The groups are shells around one centre, one inside the other: the same stretched ball of 7 dimensions in 7 sizes.
In the rows, 128 means zero.
Some rows, each with its group after it:
[143 107 107 141  93 165 166 116 136  86 144 169 157 152 139 126 161 152
  83 151]
Z_388
[121 121 113 161 109 147 167 113 161  86 143 155 156 142 142 124 172 158
  96 152]
Z_423
[145  79  98  89  86 175 176 115 144  69 152 179 146 126 134 126 138 146
  96 174]
Z_977
[137 137 127 183 112 145 151 113 152  98 146 172 179 165 140 125 181 157
  77 128]
Z_124
[144 129 120 148 106 152 152 105 150  90 162 182 168 154 133 124 167 144
  74 139]
Z_363
[131  96  71 111  89 164 179 115 142  58 136 130 132 128 145 111 139 123
  81 185]
Z_977
[141 112 131 121  98 150 172 115 149  90 151 168 174 145 138 141 141 141
  76 143]
Z_363
[147  89 105  93  94 161 175 121 150  66 132 160 170 134 142 130 125 131
  79 168]
Z_412
[133 113 131 127  93 149 181 114 143  95 158 157 160 143 139 144 143 143
  78 142]
Z_124
[130 124  93 149 100 171 153  93 132  90 163 178 127 151 128 120 192 158
  96 156]
Z_389
[129  71  79 113  98 172 180 131 155  56  99 146 153 128 150 120 147 160
 113 190]
Z_412
[140  89 108  97  98 165 173 115 153  73 138 174 160 131 137 134 141 149
  97 169]
Z_977
[126 126  78 174 119 166 141 103 149  75 119 165 147 158 139 108 204 164
 103 166]
Z_124
[140  73  89 136  90 170 180 140 151  63 116 154 160 134 152 112 149 162
 101 174]
Z_412
[131 161 119 168 119 150 135  81 143 104 170 185 152 167 124 129 200 148
  78 131]
Z_363
[139 107 104 136 103 157 167 123 147  75 117 150 174 152 147 127 150 143
  79 158]
Z_977
[136 106 107 121 100 152 174 120 150  74 127 144 168 142 146 131 137 133
  76 160]
Z_977
[138 113 127 160 111 161 157 119 145  97 117 180 182 166 140 142 180 178
  98 139]
Z_412
[140 127 130 133  92 152 166  99 141 100 194 182 148 144 128 133 157 139
  73 135]
Z_388
[139  88  91  91  86 165 184 119 140  65 137 144 147 129 143 127 125 127
  80 177]
Z_977
[139 125 134 161 104 154 158 110 146 103 157 186 169 159 134 137 177 166
  87 130]
Z_388
[133 130  96 150 117 158 144 100 150  79 133 170 158 156 135 120 183 148
  88 157]
Z_423
[116 117  83 146 113 157 160 102 164  69 140 154 133 131 138 110 180 152
 107 176]
Z_977
[151 105 109 136  85 165 166 115 137  85 171 182 153 145 135 117 155 145
  76 147]
Z_412
[127 110 111 177 114 155 159 124 161  84 117 167 172 153 146 122 186 179
 107 151]
Z_124
[130  81  71 129  93 171 176 126 151  56 121 146 139 128 148 105 156 153
 105 188]
Z_363
[128  95  74 114  96 162 177 117 152  56 130 134 138 126 146 111 143 130
  89 186]
Z_423
[129 154 111 175 117 153 137  86 145  99 167 183 148 164 127 122 203 152
  83 137]
Z_388
[136  92  91 143  99 175 165 123 139  75 110 163 156 151 144 124 172 169
 104 167]
Z_412
[146  80 115 116  86 160 185 135 152  73 137 162 171 132 147 127 129 149
  86 160]
Z_389
[138 102 102  97  86 149 185 117 151  67 159 138 151 124 143 123 116 110
  65 167]
Z_389
[139 100  86 149 108 171 153 119 149  70 111 171 163 152 142 114 178 164
 100 168]
Z_977
[148 124 126 142 105 152 155 113 144  92 140 175 185 163 138 136 157 143
  68 135]
Z_389
[135  91  91 102  81 151 193 123 155  60 164 133 140 113 146 110 115 114
  72 176]
Z_412
[131 115  97 133  91 160 168 101 146  81 182 168 127 131 132 114 164 141
  88 161]
Z_423
[134 115  90 129 110 167 152 102 144  74 127 168 152 151 135 124 173 148
  92 167]
Z_388
[138 104 120 136  90 160 175 117 143  90 159 171 154 142 138 131 155 155
  88 148]
Z_423
[142 135 111 102  89 158 162  83 124  93 194 169 133 146 123 135 147 111
  56 147]
Z_412
[126 134  95 116 101 144 168  93 150  74 171 138 135 132 135 120 143 106
  64 164]
Z_389
[144 119 119 138  94 165 158 102 134  97 173 191 150 152 128 131 171 154
  83 140]
Z_388
[136 141  99 173 116 150 143 106 147  82 129 156 169 166 141 115 181 140
  70 146]
Z_124
[126 122  98 172 116 161 148 107 155  84 132 175 154 153 137 117 198 172
 107 156]
Z_388
[141  81  83 127  91 170 176 133 145  61 112 147 159 139 150 114 145 149
  92 177]
Z_124
[131  81  90 109  87 171 183 118 148  69 149 163 132 121 139 120 149 154
 107 179]
Z_363
[122 124 110 123  94 154 172  89 149  90 199 171 118 125 126 126 164 140
  92 156]
Z_389
[132 105 111 121 103 169 163 103 143  88 143 181 148 144 132 139 170 165
 105 159]
Z_363
[125  97 105 157 100 155 178 130 158  78 125 148 159 138 150 121 162 166
 103 161]
Z_124
[151 125 125 119  93 150 163 104 140  90 175 174 166 149 132 132 140 122
  56 138]
Z_389
[145  85  91 113  92 167 173 125 151  62 134 162 159 133 143 115 139 140
  87 173]
Z_363
[126 121  86 133 110 165 153  93 147  76 146 168 134 143 131 120 182 149
  99 170]
Z_423
[140 102  75 112  90 163 168 108 150  58 165 157 132 123 137  99 144 120
  78 180]
Z_389
[141 136 111 130 103 147 157  99 144  84 163 159 160 151 134 126 150 117
  57 145]
Z_977
[127 136  91 158 102 150 160 101 144  80 158 144 138 147 139 111 171 129
  72 155]
Z_423
[134 158 106 179 110 149 141  91 137  97 168 167 150 167 132 115 192 136
  64 134]
Z_124
[119 109  90 155 113 153 166 118 168  67 122 146 153 135 147 112 171 156
 105 172]
Z_363
[125 108  94 124  93 163 175 103 142  80 161 156 125 132 135 124 161 145
  95 168]
Z_388
[135 106  92 159 111 163 155 121 155  71 113 164 167 151 145 113 176 162
  98 163]
Z_388
[137  94 109 131  97 173 167 115 140  86 134 181 153 147 137 134 170 173
 107 159]
Z_124
[133  91  86  99 101 167 168 108 160  60 142 169 142 122 136 117 150 144
 104 184]
Z_412
[129 116 122 123 101 152 170 102 156  88 170 174 149 133 132 134 157 148
  92 152]
Z_423
[138 114  97 136 112 168 148 105 145  78 124 178 161 155 135 126 178 157
  96 161]
Z_363
[140  91  96 118 101 173 160 112 154  71 140 188 152 135 134 120 165 162
 107 171]
Z_389
[126 121 115 123 107 154 165  99 151  87 150 165 151 142 133 139 161 146
  91 155]
Z_423

New rows, each followed by its group:
[126 104  78 101  97 158 174 104 154  59 150 142 130 120 139 113 141 121
  86 185]
Z_363
[131 129 116 156 117 159 147  99 150  94 140 184 162 159 132 133 190 167
  98 145]
Z_423
[131  93 109 129  89 154 188 128 151  77 141 144 155 131 148 127 139 148
  89 161]
Z_977
[127 110 106 107  94 153 181 106 147  78 158 145 140 129 138 133 139 130
  83 165]
Z_388
[127 155 109 154 104 152 149  77 137 101 198 175 124 151 123 122 188 135
  75 140]
Z_124
[126 149 116 164 113 142 151  93 154  94 172 167 151 151 132 122 181 140
  77 139]
Z_423
[118 165 110 187 124 147 137  82 146 103 159 170 143 167 129 126 212 155
  87 136]
Z_389
[141  81 100 114  76 160 194 132 146  69 155 145 148 124 147 117 124 135
  80 167]
Z_412
[136 136 113 148  97 152 157  94 144  93 194 178 138 144 128 117 171 136
  73 141]
Z_363
[127  94  97  99  92 165 180 106 148  73 157 160 131 122 135 129 146 144
 101 175]
Z_388
[131 142 122 143 116 148 148  91 154  94 161 179 160 153 129 134 176 144
  82 141]
Z_363
[131 133 124 157 115 141 157 109 160  90 142 162 176 153 140 131 166 146
  78 140]
Z_977
[125 132  94 153 117 164 142  89 149  86 150 183 138 151 128 120 200 161
 103 159]
Z_977
[133  83  98  87  79 168 189 110 144  72 175 164 123 113 134 125 133 139
  97 177]
Z_124
[132  83 101 120  93 168 179 122 151  74 136 165 148 130 141 127 153 164
 109 171]
Z_388
[139 121 133 149 103 155 162 112 140 101 141 175 174 162 137 144 167 160
  83 133]
Z_977
[131 121  99 184 111 164 147 109 149  88 141 182 151 157 137 111 204 176
 105 150]
Z_389
[135  95  94  83  88 162 182 107 147  66 160 152 136 120 136 126 127 123
  83 177]
Z_388
[126 149 122 154 117 139 151  93 158  94 165 166 159 151 132 130 174 138
  76 139]
Z_977
[127 125  78 161 118 170 141  99 144  76 120 167 144 158 136 114 201 161
 102 168]
Z_389
[132  94 111 143 107 163 166 122 161  80 128 179 165 140 141 127 171 177
 114 160]
Z_124
[127 129 100 132 101 146 170 105 146  78 149 134 147 143 142 124 148 120
  68 158]
Z_977
[142 117  91 139  92 166 158 103 136  79 170 172 137 145 132 109 168 137
  78 158]
Z_363
[144  98 123 120  89 163 176 119 137  90 146 171 164 147 139 141 145 153
  84 148]
Z_977
[137 153 122 158 112 145 143  88 149  98 179 183 158 158 127 125 181 137
  69 132]
Z_977
[133  97  89  89  87 164 182 107 140  67 153 145 132 126 138 126 132 123
  82 178]
Z_363
[116 104  97 134 106 146 182 120 168  67 128 130 150 125 149 121 148 143
  97 174]
Z_412
[129 134  90 167 113 162 142  95 147  84 153 177 140 154 131 110 199 156
  94 156]
Z_388
[132  97 104  95  99 159 175 109 157  70 145 162 151 126 137 131 139 138
  94 173]
Z_977
[139  85  95 110  91 175 173 116 141  73 137 171 146 136 138 127 153 157
 102 172]
Z_388
[129 135  90 177 113 152 149 107 151  78 137 153 153 156 141 107 186 145
  82 154]
Z_423
[147 118 117 133  99 150 165 118 143  83 138 156 179 155 143 131 142 130
  61 144]
Z_412
[135 139 120 122 107 149 154  88 147  92 175 176 153 147 126 135 160 129
  72 144]
Z_363
[121 115  84 159 107 148 167 115 169  65 147 144 142 128 145  98 168 143
  94 171]
Z_389
[128 101  86 124  97 169 170 109 142  73 137 155 135 137 139 122 163 150
  99 174]
Z_423
[149 122 139 144 106 154 154 113 144  99 142 188 190 165 135 143 162 156
  76 129]
Z_412
[122 112  81 157 102 162 166 112 145  74 130 143 136 143 144 112 178 154
  98 170]
Z_977
[121  96 103 141  99 148 186 128 167  71 135 138 153 124 151 119 147 152
 100 168]
Z_389
[129 112 112 119  97 146 180 112 155  78 155 144 153 131 142 130 137 129
  78 159]
Z_388
[125 101  82 127  99 173 166 104 143  73 142 164 126 135 135 119 175 158
 109 177]
Z_977
[124 114 100 165 108 149 167 121 162  76 130 147 159 142 148 114 169 154
  94 159]
Z_423
[126 153 105 140 105 145 156  84 140  91 179 152 135 149 130 125 167 117
  63 147]
Z_977
[129  93  96 121 101 169 170 114 149  74 129 165 147 136 139 128 162 161
 108 172]
Z_423
[136 118 124 118  98 151 173 109 139  91 143 153 166 151 139 146 141 134
  71 146]
Z_412
[134 117 132 132  97 156 165  99 153  99 191 197 146 136 126 134 168 160
  96 141]
Z_412
[130 137 110 176 118 150 147 107 151  89 130 163 169 164 140 124 188 156
  85 143]
Z_423
[126 108  94 149 103 153 173 123 153  72 121 136 157 142 150 119 158 146
  89 165]
Z_388
[137 149 115 147 116 157 138  84 137  99 156 184 157 168 125 136 188 144
  76 138]
Z_977
[151 105 104 123  97 166 159 115 138  77 132 171 171 154 139 127 150 140
  74 155]
Z_124
[144 106 131 118  90 161 172 110 139  97 168 185 159 145 132 143 150 152
  84 141]
Z_388
[138 125  99 148 102 157 154 102 149  81 168 175 146 144 133 110 173 141
  81 153]
Z_423
